All rows are made from the same 15 directions, up to rounding. Whole rows:
[[-29  20 -16  -2  -7  35 -32  22  20 -17  -2   3 -25   4 -31  21   4 -12
   16  70  -7  12 -31   5  16]
 [ 14  27 -14  20  24 -47 -11 -26   3 -28 -44   3  -3  12 -25 -23 -32 -46
   14 -24  10 -19 -45  15  -2]
 [  7  21 -12  26   8 -36  -9 -38 -15 -83  -3   4   3 -26 -21 -34  -7 -23
   12 -17   3 -29   9  24   6]
 [-41 -22   9 -35 -21  67  -5 -34   7  35  -3 -50  16 -19  66  -8   2  50
   30  28  11  33 -15  -8 -30]
 [-15 -17 -51 -17   1 -55 -20 -32 -31 -43 -20  -7  -5 -33 -55 -16  69 -11
  -62  13  14  36   8  17  53]
 [-13  -1  -1  16  15 -55  18  37  23 -29 -47  -8 -59 -15  20 -14 -22 -25
   12 -14  33  39 -19 -50   1]
 [ -2 -20  10 -39 -24  15 -15 -35  -6 -32 -17 -47  17 -33   6  -9  18  10
   47  61   9  51 -24  26 -31]
 [ 32   7  50 -52   4 -44 -70  19 -35 -41 -54  46 -26  24 -12   6 -26 -45
   17 -38  -2   9   2  32  15]
 [ 29 -13  -9  21  14 -30  19   9 -12  19 -23  -6  -2  42 -25  43   8 -24
  -13  32 -11  38 -26  21 -18]
 [-34 -25 -20  14   7  55  63  13  14  37 -26   2   3   3   6  30   2  14
    0 -19 -18  16 -16 -36  -7]
 [-22 -20 -22  29 -25   3  11 -39 -15 -20 -30 -32   9   8 -14  40  13 -31
   21  44  -5  21 -35  13 -16]
 [ 37  -5 -38  40 -12 -48  -6 -36 -28 -26   5 -27  10  -9 -56  -3  19 -30
  -24  12 -18  -5  -9   6   2]
 [ 19  -2  53 -60 -36 -40   5   6  -6  13  -9 -26  21  16 -32  27 -10  20
   34  26 -12 -13   6  16 -56]
 [ 47  45 -27  36   0  24 -24  11   6 -47  16  -7  -8 -16 -61  -2  -7  18
   24  55 -46 -15 -30  -6 -21]
 [-16  32 -34  35  21  -7 -18 -19 -26 -69   5  -4  12 -25 -37 -29   2 -19
  -19  23 -18 -27  23  39  19]
 [-56 -16 -17  -1   1 -10   9  -8 -26  28 -26 -59  25  -8 -34 -21 -32 -59
  -25   7 -26 -22  16   7   4]
 [  9  -3 -44   0   4  -1  32  -9   8  21 -28 -11  -6  -4 -34  19  38  57
  -26   1 -12  30 -39 -38 -12]]

Rows cut short, each followed by the rest of it:
[-43  -7 -19  50 -27  -8 -28  12 -16  -9 -16   5 -77  27  36  56   4   6
 -28  -3   2]
[ 17   3 -58  24]
[ 65   1   4  30  -2  -7  -1  15  26   1  48  -3  -8 -37  18 -55 -21 -14
  16 -34  10]
[-13   2 -45   3]
[-50  33  -8 -24 -19 -17 -30 -31  -1 -23 -25 -25   6   6   4  23  29  49
   6  70  26]
[  5 -21  27 -19]
[ -5   2  11  18  -9  50  60  -8  30 -25  27  39  32  15 -15  45  14   5
  52  22  -5]
[-27  -9  33 -19]
[-23  -7   5 -11 -31   9 -31  -6 -12  62 -25 -43 -26  31   3  21 -44   4
  -5 -12 -31]
[-16 -21 -46 -19]
[ 15  10  17  34  11   7  10   7  -5   0 -15  -9  -1 -12 113  -3  -4  63
  16 -16  31]
[ 34   7 -29 -44]
[ 45   1 -20  15  14   8 -50 -13 -12 -15  11  39 -40  31 -23  13  10 -12
 -22  -6 -19]
[ 21 -24  14  34]
[-15  73 -22  27   1 -65 -24  -2   6 -34   2 -27  -6   0 -37 -12 -11  29
 -14  46   6]
[-55  -4   1 -19]
[ 24 -28 -24  38  25  45 -10  -3 -11  10  -7 -11  12   9  33  13  20 -45
   3  62   5]
[ 84 -37  39   5]
[55 12  2 16 33 -9 13 14 13 29 12 -4  5 27 19  4  1 28 -2 33  6]
[ 35 -23  19 -35]
[ 38   4 -12   2  32 -43   8   7 -14  -9   9   7   2   9  -1   5  46  38
 -42  33  14]
[47 13 34 -6]
[ 31   4 -11  37   9 -24  22   4   3 -18 -36  58  -2  15 -39  12 -18 -60
   6 -87  -8]
[-39 -26 -21  26]
[ 17 -16   3  61 -11  -2  13  51  21  18  37   7  -7   0  67  30  29 -25
   1  48  47]
[ 45   5 -20  10]
[-19  33 -30  47  -1 -11 -31  24 -29 -53 -63   8  -9 -22  15  24  21   5
  -9  19   8]
[ 19 -12 -22   8]
[ 21 -27   3 -30  -7 -37  69 -33 -11 -17 -21 -27  65 -59 -17 -35  31  24
  11 -42  10]
[  0  17  -1 -33]
[ -9   2   5  16  16 -82 -38 -32   8  -2  21 -34 -35  33  28 -37 -32 -66
 -13  26  51]
[ 8 -7 38 15]
[-22 -21  13 -24  -7 -11   4  18  22  25  11  27 -21  23   2  18  10 -29
  -9  -7  27]
[ 8  2 -1 34]
[-29  10  -4  27 -11 -18  -3 -14  11  28  21  29  -4  45  32  38  16   3
 -26  -9  36]
[-30   2   3  22]
[ 46   5   2  69   1 -16   4 -43 -18   0  55 -28  45  28  18   3 -13 -34
   8  41  -3]
[-24   8  61 -34]
[-16  10 -28   3  22  -5 -30 -35 -25 -65 -43 -20 -29 -15 -29 -26 -15 -13
   2   9 -22]
[ 21 -19  18   4]
[ 63 -43  24 -53 -26  12 -27  -8   4 -22   0  10  15 -28   1   2  50 -21
  48  36  26]
[ 80 -34  27   4]
[ 37  14  33 -46  26  25  -5  -5 -20 -29 -36   4   2  -1 -20 -21 -47  32
  39 -33 -52]
[ -4  -1  21 -47]
[  6 -36  18  15 -41 -27  57  -3  19 -34  53  47  -1  -6  -2  39  50 -10
  12 -24  32]
[-17  38  -8  22]
[ 50  20  19 -22  -9  64 -53  16 -21 -12   7  46  11  10 -11  32  15  42
  18  12 -41]
[ 2 -3 21 -6]
[-22   1   0  17 -18  27 -41  21   7 -29  24  13 -21 -52  62 -33  11 -10
   5 -10  36]
[  7  26 -38  45]
[ -2 -20   7  16   6  41 -19  14 -20  44 -15  -6  -2   8  70   6 -14  -3
  -9 -19  -2]
[ 32   4 -19   1]
[  5  30  16  22 -15  27  -6  53 -15   3 -10  -1  39 -44   7 -20 -36  -7
  17 -36 -29]
[-62  34 -44 -12]
[ 24 -20   7 -26 -36  49 -40 -19  -4  53  20 -47  34  20   6  35  25  10
  25 103  -9]
[ 49 -42  35 -32]
[ -4  16  -1 -51  -6   8 -58  11  -1   7 -13  -8 -33 -21  -7 -31  -5  41
 -13 -12 -10]
[  6  -5 -35  15]
[  9  23  -5  42  19   3  -8  21  20  19  46   7 -25  49 -19  12 -34 -32
  -9  40 -15]
[-24  -6  20   5]
[ 54  -1   3   8  51  12   6  37   5  23  24  47  -8  -2  27 -38  -6   6
 -32 -62   0]
[13 23 -8 26]
[-12 -22  25 -53   4  10   1  15 -12  58   2 -26  16 -30  49 -46 -10  37
 -26 -50   4]
[  6  46 -28  -3]
[-21  -4   1   2 -16 -36  26 -13  41   1   4  25  -2  28  -7  31  22 -32
  17  12  53]
[ -8 -33  12  16]
[ 37 -22  18   2  29 -20   3  26   8  17  14  32 -35  35   4  -1 -20 -47
 -11 -27   4]
[24  4 11 21]
[  6  -7 -10  35  12 -20  59  50   1   9 -17  60  11  22 -38  49  20 -35
 -27 -40  -6]
[-18  13 -12  25]
[ 99  11   1  17   9  10 -43 -48   2 -29  12  16  28  22 -22  -7  -3 -45
  52  31  -3]
[ 17 -70  68 -16]
[ 41 -14  -1 -15 -14  20   7 -22  -6  -3 -15  29  16   0  19  39  59  65
  10  -8   9]
[ 43 -27  -3 -16]
[-47  32 -32 -21  48  36 -22   2 -17  31 -57 -23  39  -4 -24 -34 -25 -11
 -29  14 -25]
[ -8 -19  33   7]
[ 19 -17  -7  25  16  39  23  -8  -1   8  17   5 -39  18  23  12 -12  43
  -6 -24 -31]
[ 22   1 -26 -16]
[ 33 -12   0  32   6  17  -2 -13   0  25  33  14 -35  26  75  17  14  61
 -18 -21  11]
[ 33   3 -24 -10]
[ 41  21 -10  27 -19 -23 -45   2 -33  57  -4 -44  49   9  10   9   6   4
 -27  35  -6]
[ -8 -13  -1 -26]
[ 20 -35  13 -82  -8  -3   1  -4  18  46 -31  11 -14  -4  -3  -9  19  29
   1 -52  15]
[ 42 -33 -35   8]
[-22 -47  -3 -47 -18  22 -12 -22  -2   2  -2 -14 -15   3 -24  16  28 -24
   5  39  -2]
[ 53 -17  23  21]
[  8  -8   2 -40  28 -28 -15 -34 -35  48  -1 -52  56  25  -1 -15  16   8
 -39  60   2]
[ 33   8  86 -27]
[-43 -31  10 -26 -68   5 -22 -22 -20  30   4 -52  -5  -2   9  35  14  20
  -1  27  -8]
[  1  12 -30 -13]
[-15   4   4 -54  15  10  12  -8  14  26 -23 -14  11  34 -56  15 -11   6
  12  42 -22]
[  6 -35  41 -25]
[ 44 -10 -11  47   2 -42 -47 -22 -14  21   2 -26 -39  54  -9   8 -40 -74
 -10  15 -10]
[ 16 -41   9   2]
[-48 -13  21   3 -44  18 -17  10  -4 -12 -12 -26 -53   9  25  39 -28   1
  31  20 -13]
[  5   5 -41 -16]
[ -4 -28 -17  -9 -14  19 -25 -46 -37  36 -13 -45 -22  23   1  16  -6  34
 -28  -6 -42]
[ 23 -10 -16 -17]
[ 13  28  23  -2 -46 -27  -9 -33  14  20  29 -26  17  11   9   4 -18  47
  26  -7   7]
[-68  -6 -23 -45]
[ 13 -11  33 -30  -9 -33  -3  20  31 -18 -36  25 -35   7  29  15   3 -16
  46  -4  51]
[ 48 -38 -14  -2]
[-23  -4  20 -54   8 -25 -49 -10  -9 -31 -47 -13  -5 -25  41 -36   4 -21
  19  15  48]
[ 51 -10  30  12]
[-20  18 -19  50   8   1  66  27  38 -50  31   6 -20 -19 -34   4  -3   1
  18  28  -6]
[-25  11 -19  -7]
[ 10 -27 -22  -5  -7  23  67   9  20  41  41  30  41 -30  -4   7  73  52
 -38 -34  13]
[ -1  25 -31  23]
[ -4 -16  27 -25  26  16   6  51  -3 -33 -52  53  -9   2   9  21   3 -47
  27  -4  12]
[52 -3 27 20]
[ 79 -11 -14  32  -8  -4 -12 -41  13 -22  67   6  14 -15   3 -23  37 -12
  12  22  22]
[ 19 -19  24   9]
[ 24  -1   9   1  13  15 -10  56 -25  69 -38 -32  36  -5  22  -5 -25 -12
 -14   3 -23]
[ 22   1 -20 -25]
[-70   4  48 -56  15  30  -6  30  25  46 -12  22 -34  61  38  28 -43   6
  12   5  11]
[-3  6 20  0]
[ 58 -55  31 -28 -26 -49 -32 -24  -9  19  16 -32  -4   0  18 -22  -1 -66
  17   2  28]
[ 50 -12  14   2]
[-40  21 -25 -15 -16 -12 -51 -12  28  42  -8   6 -49  44 -27  19  -6  -2
 -25   5  12]
[-21 -51 -28  37]
[ 45  15 -27  48   8  24  14 -13  19 -33  23  31 -49   5 -12   7  -2  47
   8 -34 -27]
[ -7 -25 -44  -5]
[-19  16 -15  -8  21  24 -47 -17  -1 -30 -13  51   0 -10  13 -27  12 -25
  -9 -33  24]
[-6 -9 25 59]
[ -4  12  37 -25  17   9 -17  10  -7 -53 -29  28 -15   3  -8 -14 -50 -37
  44 -27 -16]
[-16   7  29  -2]
[  7  48  -8 -32  16 -32 -91  55 -24  19 -30   1 -13   2  -4  -5  20  32
 -55  46   7]
[27  2  2 21]
[ 46  34  -8  -5  53 -32   5  36   3  48 -48   2  31  16 -15 -22 -19   2
 -22 -13  -1]
[  8 -34   7 -21]
[-50  59 -31   9  31  18 -14  45  20 -23 -60  28   3 -24   3  -8   6  13
  -2  14  22]
[ -4 -29 -15  22]
[-34  18  11   2 -40 -30  20  26  23 -40  -9  40  54 -46   7  15  52 -25
  28   2  67]
[-38  13  -5  28]
[ 10 -23 -40  13  33  30   4 -44 -25  32  10  12  22  35  -5  19  42   9
 -54  11 -13]
[ 36 -11  53  20]
[-18   3  21 -34 -27   1 -53  -1  23 -21   3  29 -22 -13  19 -16  -1 -32
  31 -15  42]
[ -8 -14  -8  42]
[-16 -37 -39  28 -28  62   7 -28   3  24  -6  -1  13 -13  38  36  57  10
  -1  14  18]
[ 48 -38 -27  20]
[-34 -26   1 -68  10  36  12 -33  29  58  43 -21   1  -4  -2 -49  -5  26
 -18 -17   2]
[-6 10  7 17]
[-22   2  25   4  -7  -7 -31  -7 -44 -55 -22  19 -21  15  35  32  -1   7
   5  -2  -3]
[ 8 35 26 -3]
[-19  -6  -5 -26  -2  83 -47  20 -18  60 -21 -18  12 -26  43 -23 -13  24
 -14 -20 -23]
[ 17  -1 -39  12]
[ 10  22  13 -15  24  40 -16  15  14  -3  49  56  33   1 -15 -27  -2 -24
  -1 -10  -1]
[-44  25  51  39]
[ 39  29  24   1  11 -53  23   2  25  21   5   9  49   6  19 -20  -6   2
  17 -17  43]
[-33 -10  18 -28]
[ 15  19  20  30 -71 -47 -15 -14 -19 -61 -22  15   3 -20  23  45  23  32
  37 -31  21]
[-40   5 -48 -25]
[-14  40   5  20  -5 -29  -6  36  24  12  30  11  30  -6  14  -7   9 -12
  -9  27  42]
[-44  18   5  14]
[ 43   4  24 -13  22 -46 -35 -40 -15   3  51  23  30   6  13 -68 -19 -43
 -24 -66  22]
[-51  42  56  32]
[ 11 -41 -13  10 -32   8  20 -25 -39  -8 -20 -32  36 -58   3 -15  19  -5
  -2 -48 -20]
[  5  21 -39  -5]
[  4 -15 -27  33 -23  17  35 -17  36 -44  42 -12 -56 -27 -42  -9  -7   4
  27  -3 -23]
[-10 -15 -57   3]
[ 41 -15 -32  72 -20   5  29 -24 -10  26  29  10   8  25 -15  41  16   0
 -23 -31 -26]
[-26 -11 -31  -1]
[-21 -39  74 -65 -14  21  55  72   3  -3  10  18  28 -15 -17  21 -11 -36
  42  11 -14]
[  0  67  27 -12]
[-37 -23  14 -32 -13 -20  34  41 -17 -15  -4 -37  44 -57 -34 -20  14 -38
  -4  35  -3]
[ 2 59 13  2]
[ 38 -13  12  28  -3   1  30  71  -1  17  -1   5   7  -5  17  38  19  -1
   3  33  -2]
[ 44  11 -23 -20]
[-26  31  30  -3  -3 -21  17  24  29   0  25  37  -4  -8  50 -15  -9  40
   1 -55  41]
[-59  42 -30   7]
